The first 9 rows are patterns. Each new row is the sum of 3 different patterns, raised or lowered, with some noise. Before adding, each is slid sideways (what falls off one end comes back at the other) and multiplied by a number that may be negative. Names go in the order of the patterns.
Some rows, each with the names of its patterns after it:
[ 19  -9  -2 -19 -20  -2   7  -9   1  17   6  21 -16 -24 -12   2 -21   7
   8  -8   3  19  -8  17  -5  17  21  22 -10  -4 -16  23   9  10   3]  (2)
[  6  15 -22  17  18 -12   2 -19  12   0   9  11   0  16 -14  -1   9  14
  11  12 -11 -19  -4  18 -14 -19 -16   0  23   3 -12 -12  -6   3 -18]  (4)
[-10  18 -19 -11   6 -15 -22  10  -8 -20 -17  20  10  -1 -20   8  13 -15
  21  -2  -3   2  -3  24 -22  -3  25  13 -21 -17   5  -8  12  22   7]  (5)
[ 21 -22 -16 -12 -13   3 -17 -12 -17  21 -20  -4 -22  17  -6   9  -7  -6
 -21   5  14  -3  12   6 -24  23 -15  -2  18 -21 -18  20   5  -2 -16]  (6)
[ -5   0   9 -19  -7 -24  13 -18  16 -14  -1  11   3  13  -2  24   3  -7
  10  16 -14 -21 -18  10  14  23  -9 -21  18 -13   0 -12 -15  18  -1]  (8)
[ -1 -24  16  -6  -4  20 -10 -13   0  -5  25  10   8   8 -19  -4   6 -19
 -24  14  12   8   2  -3   6  -3  19  18 -22  17 -23 -24  11  -9  22]  (1)
[-12  -3   1   0  24  24   5 -16   7   6 -22  -9   0  -1  -3 -13 -24 -10
 -19   2 -22 -18  -6  -2  -6  -3 -10  21   3 -11  14 -24  -9  -1  -6]  (0)
[-13   6  -7   6   7  14  -2 -20   0 -16   5 -19   8  15  17  23   2  -6
  16   6 -24   2   8  14 -10   1  -7  -9   5  14  -8   6 -24 -15 -11]  (3)
[  6 -20 -14  -8 -18 -11  -7 -22  -8   2  -2 -10   8  -9  -2  -5 -21  22
 -12  19   4 -18 -14  18   3 -20  11   1  19  10  11   9 -14 -10 -21]  (7)

New rows, each followed by the names of its patterns:
[  7   2 -33 -17 -59 -25 -32  -3 -30 -13 -15 -38   2 -22 -41 -17 -15 -21
 -45 -14 -28   2 -50  -9 -14 -22 -18 -14 -13  -3 -27  -9  -3 -33 -43]  (5) (8) (7)
[ -2 -30   1   1 -27 -30   0  -9  -7   9  11 -33   9 -10 -26  11  -1  -1
  15  19 -10  11  12 -18 -14 -26   2   5 -23   5   1  -5  11   0  -9]  (5) (3) (7)
[18 16 13 29  5 23  8  5  6 28 10 53 53 26 56 25 40 51 22 28 37  2 31 48
 31 33  7 31 14 22  8 16  1 38 42]  (1) (3) (7)
[ 18 -29 -32 -10   1  34   6 -13 -20 -21 -11 -13 -11  -3 -25  25   4 -14
 -24 -20   7  14 -20 -10 -21  27 -18  -1  -1  39   3  -2 -18 -55 -16]  (2) (4) (0)
[ -8  18 -11 -13 -25 -14 -19   8 -32  -5 -21   3  -4  16   7  17  19 -11
   5   0  26  -4 -33  -9  28  31  24   3   8  36 -12  18  -2 -14   8]  (4) (8) (0)
[  6   6   4  20  10  43 -11  28  58  25  16  16   3 -17  -2  25  22  38
  -6  56  23   7  18  38  35  69  14  22   9  40   6  38  22  42  54]  (2) (0) (7)
[  4   2  -9   3 -21   9  -7   2  -7  12  15 -15  -4  10   5  22   4  14
  11  -8  37  27   0  18  -4   6 -22  33  15  15 -35   5  19  12   3]  (4) (5) (8)
[ 34  19  29  26  14  12 -20 -16  47  19 -15 -20  12  10  30  11  -4   5
  35  -5  16   8  11 -13  -8  41 -26   6  44   3  14   5  24   1   3]  (4) (5) (7)
[ -5 -32 -42  -5 -23  29  -3   8   1  -8  10 -26  20   1 -42  -2  17 -28
 -36 -17  27  -9 -11 -15 -22   2 -13 -15 -30  -1  -6   9 -41   6  17]  (5) (6) (8)
[ -8 -39 -27 -58 -40   0 -32 -46  -9  35 -13 -46   8 -47 -36 -17 -23 -25
 -43 -15 -34  52   7  -1 -35   4  -6 -31 -33 -29 -30   6 -12 -25 -16]  (6) (0) (3)
[-36  11  16 -26  26  -9  -9  -4 -31 -45  15 -11 -14 -24 -14 -34 -30 -20
 -11 -35  -6 -38 -54 -18 -24  -1 -37   7 -23 -14 -25 -26 -42 -10   8]  (5) (6) (3)
[ -1  35  10  17   0  31  27  17 -20  23  26  40 -12  12  -4 -10  38  25
  11  37  10  29  11  27   2 -16   9  54  -1   0  17  51 -11  -9  17]  (5) (6) (0)
[  1 -26 -21 -13 -13   5 -40 -71 -73   3  15 -54 -10 -11 -36 -23 -38 -30
   0  -5 -26   2  -8  -7 -28  32  -4 -20 -19 -35   1 -44 -39 -38 -42]  (5) (8) (3)
[ 23  19 -35  -2  12  -6 -13   1  33 -23   8  -5 -18  -4  19  21 -30  40
 -37 -33  -8  18   5  24 -12  10  -7  21  24  -1  18  20 -33  35   0]  (5) (6) (1)
[  5  28  27  33  17  16 -12  14  22 -23  25  14   5 -11  25   6  19 -27
  31  50  30   4  -3 -29  39  40   1  19  23  -9   1 -30   0   3   8]  (2) (8) (0)
[ 12  18   3 -16 -33  41 -53 -10 -23 -14  30  12 -14  -3  -3 -13   2 -27
  -5 -38 -16  20 -26  -2  36  -1 -21  38   8   2  14  38 -17 -38  -8]  (6) (8) (0)
[ 40  13   8  -2  -5  15  -2  -3  28  22  58   8  39  14   4  47 -25  39
  19  30  55  25  31  35  25  30  49 -12  40  13  48  11  39  13  17]  (8) (1) (3)
[  5   5  31  32  31  77  14  24  15  18  30  33  13   0  50  -2  10 -21
  -3   4  -6  20  37  35  -3  39  15  42  58   3  49  21   5  32  27]  (6) (0) (7)
[-46  11 -14 -34  20 -50 -35  -2 -42 -57 -13 -33 -11   3  21 -35 -30 -30
 -32 -30 -45 -45 -29 -22 -43 -57 -61 -41 -17 -29 -28 -48 -45 -31 -16]  (2) (6) (0)
[-17 -34  -7 -19 -29 -11 -27 -22 -23 -17  -5   0 -30 -12 -27  -2 -26  19
 -24  15 -22 -58 -69 -24  -6 -36 -21   0  21  -5  11 -23 -42 -20 -29]  (2) (0) (7)
[  0   3  -7  -7  -1 -33 -21  -8   6 -12  16 -13 -13   5   4  19 -29   9
  54  27 -36 -33 -17 -13  31  -5  14   5  -3   4 -53  -6   4 -10 -27]  (5) (8) (7)
[ 14  -9   1  -3 -27  -9 -13 -12 -12 -21   7  -1  29 -28  28  20  -4  -4
 -19   3  14   3  -3  -8 -11  -3   7 -10  -3 -26 -57  -9 -25  -9   4]  (1) (0) (7)
[ 19  -3   0   4 -29 -25 -18  -8 -34  17   8  -7  29  30  -1  31 -29 -18
  19  -7  28  -7   3   1  15  53   2 -18  40   1 -46 -28  -2   3   8]  (5) (0) (3)
[ -2   7 -45 -14 -18  -6 -73   9 -23  14 -34 -34 -54   6  -8  -6 -46 -37
 -18 -43 -44   3 -45  13   9 -42  -5 -16 -52 -51 -36 -24 -29  23   8]  (2) (6) (3)
[-22 -25 -28  -4 -20 -50  -5 -11  -8 -20  -7 -14 -20   4   4  22  -8   4
 -24 -45   0 -17  12 -29 -48   4 -34 -25  15 -31 -29 -15 -47  -4   0]  (5) (1) (0)
[-37   6  -6   7   1 -14 -20 -22  -3  44   6   9  -3 -35 -10  -5 -27  -5
  14  40  30 -10 -27  26  -9  12  14  -6  52   6  12  26 -21  34  -8]  (1) (3) (7)
[-14 -26 -11  -4 -10  -2 -36   0 -10   9  -8 -17 -12 -16  -2 -45   7 -14
 -20 -16  33  -5  17 -20  -1 -34 -19 -44  11  -7  -8 -22 -50  -2 -22]  (2) (6) (3)
[ 27  -5  49  44 -14  29   5  27  31  15 -10   6 -11  42  10  19   6  14
 -16   1 -28 -29  16  25   2  28  27  13  38  -6  -2 -19  22 -36  -5]  (2) (1) (0)
[  3 -31  12 -16 -17 -44 -34 -17  -4  13  -3 -12  23  -4 -11 -21 -42  10
  -5 -21  -7   4  -7  -3 -30 -27   2 -27 -14 -38 -30 -10  10 -27 -40]  (2) (4) (7)
[-13  17 -31  -4  18 -14  47  39  -3  13  13   9  -4 -32  -9  18 -16 -11
  19   4   6 -22 -18   5 -24  40  13 -25  -2  43  -1   6  12  -1  -3]  (5) (1) (3)
[ -8  19  -1   5   2 -29 -30 -16  32  25 -10   8 -28   7 -11 -28  -4 -12
   4  10 -16   5  15 -41  -5 -40  -8   3  17   0  -9  -8 -11   4 -20]  (4) (8) (1)
[-49  -9  -7   5 -56  -9   0 -51  13 -40   5   1 -13 -19 -54 -47  33  18
 -26 -50  14 -17   4 -16 -52 -33  14 -33 -24  -4 -11 -27 -38 -27 -64]  (2) (4) (5)
[ -3 -32 -57  23  -8 -19 -36 -19 -11 -18  -5 -50 -18 -27  -2  -4 -41 -17
  -4 -14 -50 -35  -6 -29 -18   5 -37 -36 -14 -43 -34 -13 -34 -29   8]  (5) (0) (7)
[ 25  30  31  26  55  16  32  14  29  35  23  14  40  30   9  53  -5  41
  20  21  48  32  18  50  52 -16  10  19  18  28  29  56  23  46  20]  (4) (5) (7)
[ 10 -25  -2   1 -13  -4 -22   3 -19   9 -12 -26 -12  43  18 -27  10  16
 -12 -10  10   1 -35 -19 -57  -5 -52 -30 -47 -29 -17   0 -47 -22 -20]  (2) (0) (7)
[  0  -6  -8  18  10 -12   4 -35  37 -15 -10  15   7  -1   2   2  40  25
  35  40  17 -20  -3 -45  12   4  10   7   6 -16   2 -36  -5  19  -9]  (2) (1) (7)
[ 30  20  10  39  14  22  24  34  -8  -9   2   2  13   6  -9  21  -7 -14
  -5  21 -10 -14  30   4 -13  21  17   7   6  12 -14   6  19  33   2]  (4) (5) (6)
[  2 -15 -30  -6  13   6   8 -11  -1  -7 -23 -11  24  -8 -13 -21 -19  -4
 -14  31 -17  -3  15  16   6 -29 -21 -36   9  -4   0  -4  37  27   0]  (4) (8) (3)
[ -7 -24 -14 -30 -47 -12 -30 -13  -6 -41 -35 -40 -39 -12 -69 -35 -14 -30
 -29  -6 -19  -2 -14 -25 -12 -60  -8 -49 -28 -15 -33   6  -6 -22  17]  (5) (1) (0)
[  9   8 -18   6  20 -53   8 -26  -2  18  17 -32  11   8 -30   7 -32 -19
  14   3  -9 -34  24 -14 -21 -25 -28   9   6 -11 -18   8 -33  -6 -36]  (4) (6) (7)
[-12 -10 -24  -5 -24 -15 -20  29 -23 -22  37  23 -42 -22  -6  27 -15   3
  28 -20  16   3   4   1 -14  -7  13 -43  -7   1  -2  -4   7 -17  -8]  (5) (6) (0)
[-24 -16  27 -21  36  11   0  26  36  26   8  -4  -4  45  17  27 -50 -10
  29   6  40  45   6  -5 -27  15   8  -4   1  22   4 -14  38  13 -19]  (4) (6) (1)
[ 11  25   9 -30 -29  -3  14  31  24 -35  44 -11 -20  17   4 -18   2 -13
  19 -21  -8  -6   1  24  -2  12  -6   7 -12   7  22  21  20  23 -10]  (2) (6) (8)
[ 11  26  -7  66  34   5  -1  19  26 -12  34  27  19 -12  39  46  13  18
  35  -9   7  39  -4  23  15  43  30 -15  45  13  24  11  38  16  57]  (5) (8) (7)
[-29 -26  -4 -19   8 -44 -33 -60  11  -2  35 -28 -30   4 -39 -29  -1 -28
   2   2 -12   0  27 -16  -3 -23 -29  15  14  20  11  11  -3   3  -5]  (2) (1) (7)
[  3 -24 -48 -13 -26  -3 -18 -10   4  -1  17   7   3  24  16 -56 -16 -11
   2 -34   7  -5   0 -12  -3 -28 -23 -20  -6 -47  -9 -13 -33  17 -24]  (2) (1) (3)
[  6 -18 -22  34 -28  20  15 -46  10  42 -37 -33   4  35 -11  29  20  15
  -1  22  28   9  44 -31   5  11  17   2   0 -41  25  16  15  30 -26]  (6) (1) (3)
[ 36  24  37  28  13   0   6  34  -8 -12  -2  26  29  38  32  40  -7  37
  51  14  15 -14 -14  39   9  23  -2  24  25  11  18   8 -14  17   2]  (2) (4) (1)
[-35 -48 -21 -29  18 -26 -32 -17  -8 -12 -11 -21 -19 -51 -29  -5 -33 -13
 -41   9   7  17 -14 -42   0 -24  -8 -44 -23  14 -12   3 -15 -13  -4]  (8) (3) (7)
[ 40  11  23  29  35   1  -2   5   0  20  57  40  17  -8  -8  16   7 -29
  -3  29  53  26  -4  15  30  20 -30  25  22   5  74  46   3  44  -8]  (2) (4) (5)
[ 10  39  12  -5 -21  15  17  58 -12  -2  31  -8   4  15  15  31  15  -6
  24  12  11  24  41  28  18  65  40  33   5   6  32  39  55  -8  65]  (4) (6) (3)
[  1   3  20 -21  21   0 -35   1   5   0 -12 -11 -38 -40 -29  11 -17   7
  15   9   2  13  -9  -3  51   8  18  -6   2  15  13  -7  -3  -4   9]  (5) (0) (7)
[ 11  -1   9 -25  38  15  25  -5   8  -3  23   4  22  33 -14  24  -6  19
  40 -27  32  12 -25  18  12  -3   6  -3  27 -20  14  29  10  30   8]  (5) (6) (0)
[ 35  -9  21  18  19   4   8  -3  -2  40 -22   5  -8  16  54  11 -27  26
  10 -27   6  -6  10 -34  10  10 -15  16  25  26  17  -7  -4 -14  -9]  (5) (3) (7)
[ 33 -19   0  15  28 -24  -2  40 -12 -15  22  -9  23  -1 -17  31  49  -9
  23  17  40  -2  24  41  24  10  10  20  39   4  -7  18   5  43 -42]  (4) (6) (7)
[ -4  37  -4  21  60  33  26  10  33  78  50  23   6   7  20  42   8  -3
  67   4  22  23  -5  23  39  17  50   3  24 -14 -32  20 -16  45  30]  (4) (1) (7)
[ 8 59 39 13 18 31 62 12 36 30 27 33 14 49 45 12 36 62 40 46  0 28 25 38
 15 19 30 19 10 25 22 36 13 35 42]  (4) (6) (0)
[-21   4  -7 -29   1   1 -15 -15 -42  -6 -19 -28 -13 -20 -33   9 -19 -20
  -5  -3   0   3 -25   5 -23 -60  30 -26  38   9 -31 -16 -19   1   8]  (1) (3) (7)
[ 38  26  44  18  37  -9  -2  36   3  33  59   5  -8  31  10  16   0  13
  34   5  40   6  14  19  17 -29  30 -11  17  -4  27  37   8   5  36]  (5) (8) (1)
[ -1   5 -16 -10 -18  11  -9 -12   3  28   1  -7 -17   8  -5 -34  -4  -1
  35 -18 -13 -41   4   9   5 -27 -14 -37   7   3 -23   3  -6 -18  10]  (4) (6) (3)
[  9 -43  22  42   6  22 -18 -22  11  25   7  17  -1  10  15 -26   8  -4
  -2  19  22  12  10 -17  50  -1  44  42 -15  28  -9  13   6  -6  18]  (8) (1) (0)
[ 17  11 -11  16  24  -4  24  -9  42  20  52  20   5 -18  -1  23  -9 -13
  -9  -6 -14 -11 -10 -25  10  10 -30  21  11 -10  -4 -12  34  -4  47]  (6) (0) (7)
[-48 -10  19 -10  22   8  -2  28  12  11  -3  13 -25 -21 -19  26  10  -4
   7  34 -23 -18 -11 -13  28   1   3 -12  22  16   9  -8 -19 -18  -4]  (2) (4) (0)
[-17  -9   0  17 -28   0 -46 -10  29 -19  13   5 -11  23 -13 -10  -5  -5
  11  11 -26  20   2 -17  28 -19 -17   2 -10 -22 -11  10 -16 -27   1]  (4) (5) (1)
[ 14   5  -9  -7   0   5 -11  -8 -40 -22  -3 -15 -19  -1  -9  15   9  26
 -29 -26 -14  -1 -45   4 -27  29  27  -3  -3   6  -6 -48  -5   3 -24]  (6) (8) (3)
[-15 -21  -9  -2  16   9   6 -31   0 -15  22   1  -2 -18 -28   3  -3 -15
 -14 -17  -2 -10   1  -2 -16 -13   4 -32 -31 -25  14 -36 -12   7  -2]  (4) (8) (3)
